The rows of a group lie close to one hidden flat surface of 8 dimensions, which passes through zero. Surfaces can cross.
In the rows, zero is written as 128.
Some rows, each with its group after it:
[139 143 137  76  95 119 186 101 152 147  88] | Z650
[ 98 107 156 115 148  82 142 159 149 170 177] | Z992
[129 128 168 112 119 135 154  79 112 112  81] | Z275
[137 155 123 117 162  69 126 131  98 112 146] | Z735
[137 150 121  61 142 104  88 135 166 132 119] | Z79
[171 166  94 120  69  98 155  98 194 134  79] | Z650
[ 59 129 162 123 125 115  92 162 119  96 154] | Z735
[141  95 104 136 120 107  79 134  84 202 134] | Z105
[102 108 143 115 165 124 129 113 142 154 121] | Z79
[ 75  97  97 150 137 101  74 137 117  92 172] | Z105
[105 115 127 130 133 107 121 115 150 153 116] | Z735
[118 112 146  86 152 139  75 109 135  87 124] | Z105
[184 210 108 118 107 116 161 198  66 147 149] | Z275
[162 121 116 133 136  77  74 139 138 139 155] | Z275
[ 91 146 117 127  97 105  96 144 107 119 123] | Z275
[127 153 160 123 129  96 113 131 137  86 130] | Z650
[135 134 158  77 146 142 167 186 141 197 159] | Z79
[126 116 171 162 100  64 104 128 134 143 135] | Z735
[123 145 114 123 124 124  47 120 162 111  98] | Z992
[ 46 109 152 120 147 139 175 129 147 132 135] | Z79
[180 128 166 122 166 170 133 125 159 156 111] | Z105
[179 137 108 113 143 116 108 130  98  90 158] | Z650
[102  97 125 172 110  87 122 136 181 107 169] | Z105
[ 78 122 157  97 126 149 147 182 112 145 165] | Z79
[148 157 137 154  94  67 184 131 124 166 118] | Z992
[165 178 141 107 191 119 107 115  40  98 110] | Z275
[196 142  90 135  88  87  76  92  76 122  92] | Z79
[177 164 141  80 132 119 137 165 129 131 147] | Z735
[152 102 154  96  98 152 157 144 149 118 161] | Z275
[ 92 154 150 119 105 142 224 111  94  68 119] | Z105
[118 130 121 155  72 113 119 108 137 113  99] | Z992
[155 116 139 174 176 154 130 154 120 205 134] | Z105
[130 157 156 152 163 119 126 165 153 157 136] | Z105
[146 135 126 137 163 127 147 101 141 153 103] | Z275
[125 119 162 105  92 103 124 130 161 134 121] | Z992
[ 87 124  95 101  96 132  81 143 152 141 114] | Z735
[154 154  98 155 148 121 131 161 142 113 165] | Z992
[ 87 148 136 160 136  98 123 160  67 119 156] | Z735
[135 146 117 138 139 126 132 116 183  57 135] | Z650
[ 55 100 108 152 110 163 140 153 164 125 149] | Z275
[159 110  48  83  86 103 100 131 166 183 130] | Z650
[138 104 156 128 109 142 125 120 139 167 107] | Z735
[142 116 122 114  66  86 166 118 150 118 143] | Z105
[105 126 145 165 158 154 152 161 166 144 154] | Z650
[ 77 147 163  65 145 123 161 161 166 112 155] | Z79
[176 134 125 110 146 175  90 154 113 103 149] | Z79
[154 185 115 200  99 106  96 141 208 127  93] | Z650
[134 131 121 102 190 152  80 104 166  75 124] | Z79
[126 132 129  88 176 153 152 120 129 138 120] | Z735
[103 141 163 171 134 119 101 134 111 116 119] | Z650
[137 125 106 138 123 162 132 119 105 105 124] | Z992
[157 143 106 120 125  95 133 148 100 152 142] | Z992
[ 89 109 134 113 133  89  95 156 131 119 173] | Z992
[ 85 151 104 104 101 166 155 197 123 131 163] | Z275

New rows. What belongs after each?
[139 144  94 148 130  90 119 123  97 125 132] | Z735
[130 130 113 185  68 149 168 117 137  77 129] | Z992
[126 104 147 116 146 183 166 114 109 117 125] | Z992
[151  87  62 106 123 154 161 100 124 132 142] | Z650
[133 130 149 112  94 125 144 128 128 119 125] | Z275
[110 118 154 103 119 141 122 140 135 170 116] | Z735
[103 167 114 176 131 135 145 140 138 143 104] | Z105
[158 124 130 118 121 181 138 113 138 107 109] | Z992
[227 155 112 124  69  70 120 155 114 179 139] | Z275
[ 96 131 169 113 158 109 105 110 147 145  98] | Z992
[161 158 147 100 213  75  73 105 116 118 118] | Z275
[154 128 113 120  89  64  97 131 107 125 149] | Z650
[120 122 110 119  91 180 116 143 152 109 127] | Z735
[ 94 143 151  80 139 132 114 119  66 102 111] | Z105
[144  94 157 173 105  84 146  92 182 175 106] | Z735
[150 148 189  72 206 155 142 141 158 108 140] | Z992
[161  78 137 115 135 183  91  91 111 177  89] | Z105
[ 76 144 142 120 125 157 150 101 198 114  79] | Z650
[106 185 202 119 120  93 174 164  92 167 108] | Z105
[145 134 122 207 130 141 158 129 132 117 133] | Z650
[130  96 117  90  96 118 113 120  88 174 121] | Z992
[109 120 170 148  57 157 126 175 190 109 149] | Z735
[ 68 131 124 165 159 106  76 161  59 171 138] | Z105
[152 133 107 140 145 164 124 139 136 102 137] | Z992
[127 125 138 114 167 189 122  96 116 109  92] | Z992
[ 95 159 109  67 153 132 111 169  88 155 136] | Z735
[ 55 124 165 128 149 150 105 124 134 114 106] | Z650
[117 162 131  38 145 168 122 132  73 116  98] | Z275
[ 96 113 113 164 153 134 141 103 124 111 127] | Z735
[113 134 106  92  66  84  76 186 146 144 162] | Z275
[140 111 122 122 115 148 127 131 120 125 138] | Z275
[ 71 144 105 144 132  93 118 149 111 153 136] | Z735
[149 120 148  97 169 121 107 150 107 137 156] | Z105
[141 102 107 189  88 121 139 142 157 153 155] | Z275
[187 145 125  78  94 136 112 159 158  94 154] | Z992
[ 90 132 163  72 183 116 117 141  88 174 122] | Z735
[ 71 172 128 115 179 161  91 140  45 123  92] | Z105
[ 15 110 144 112 113 160 122 126 135  71 130] | Z275
[152 119 124 113 130 145 138 118 158  92 135] | Z105
[152 107 117 129 122 157 172 145 133 147 160] | Z992
[115 140 171 133 152 180 156 104 172  80  96] | Z105
[151 111 151 124 158 130 163 152  60 174 162] | Z105
[ 84 143 154 122 133 153 102 111 117 107  81] | Z105
[149 173 114  91  97  64 100 142 138 170 104] | Z275
[155  76 118 134 159 161 118 113 168  93 170] | Z105
[160 111 120 106 169 155 150 122  81  83 174] | Z650
[125 147 169  92 139 155 131 110 132 105  91] | Z105
[ 75 120 149 112 125 135 142  94 132  88 106] | Z650
[135 141 119 102 130 129  90 183  90  96 180] | Z275
[130 148 133  77 130 141 123 140 171 172 103] | Z650
[112 113 139 161 109  96  55 131 148 206  99] | Z105
[143 172 123  90 145 144 125 131 147  88 116] | Z105
[159 194  56 107  98 119 113 145 108 166  90] | Z105
[115 178 120 138 171 114 165 145 149 166 112] | Z275
[ 87 148 109 164 144 142 146 160 124 124 147] | Z275
[ 89  95  95 183 149 206  90 108  90 144  94] | Z650
[153  83 150 138 125 157 144 105 109 173 114] | Z105
[109 118 124 139 129  96 110 119 145  41 173] | Z650
[124 147 148 144  86  86  99 110 191 153  78] | Z992
[127 193 113 117 133  97 154 170 148  99 150] | Z105
[ 91  98 139 170 176 151 165 137 157 151 155] | Z992
[159 124  87 108 148 165 108 149 103 147 146] | Z275
[111 128 147 104 214 102  95  79 159 123  96] | Z275
[160 106  64 118 169 168 109 146 147 116 180] | Z650
[182 103 113 119 105 160 150 142 136 154 153] | Z275
[ 95 118 158 143 146 128 104 135 108 145 127] | Z105
[ 54  80 143  84 144 154 118 129 102 168 127] | Z650
[135 151 118  70 188 137 132  97 196 110 100] | Z79
[140 133 108 107 171 104  42 124  94 116 131] | Z275
[133 186 127 113 136 111 112 159  98 176 100] | Z105
[118 116 118 168 119 109  80 151 207 137 146] | Z79
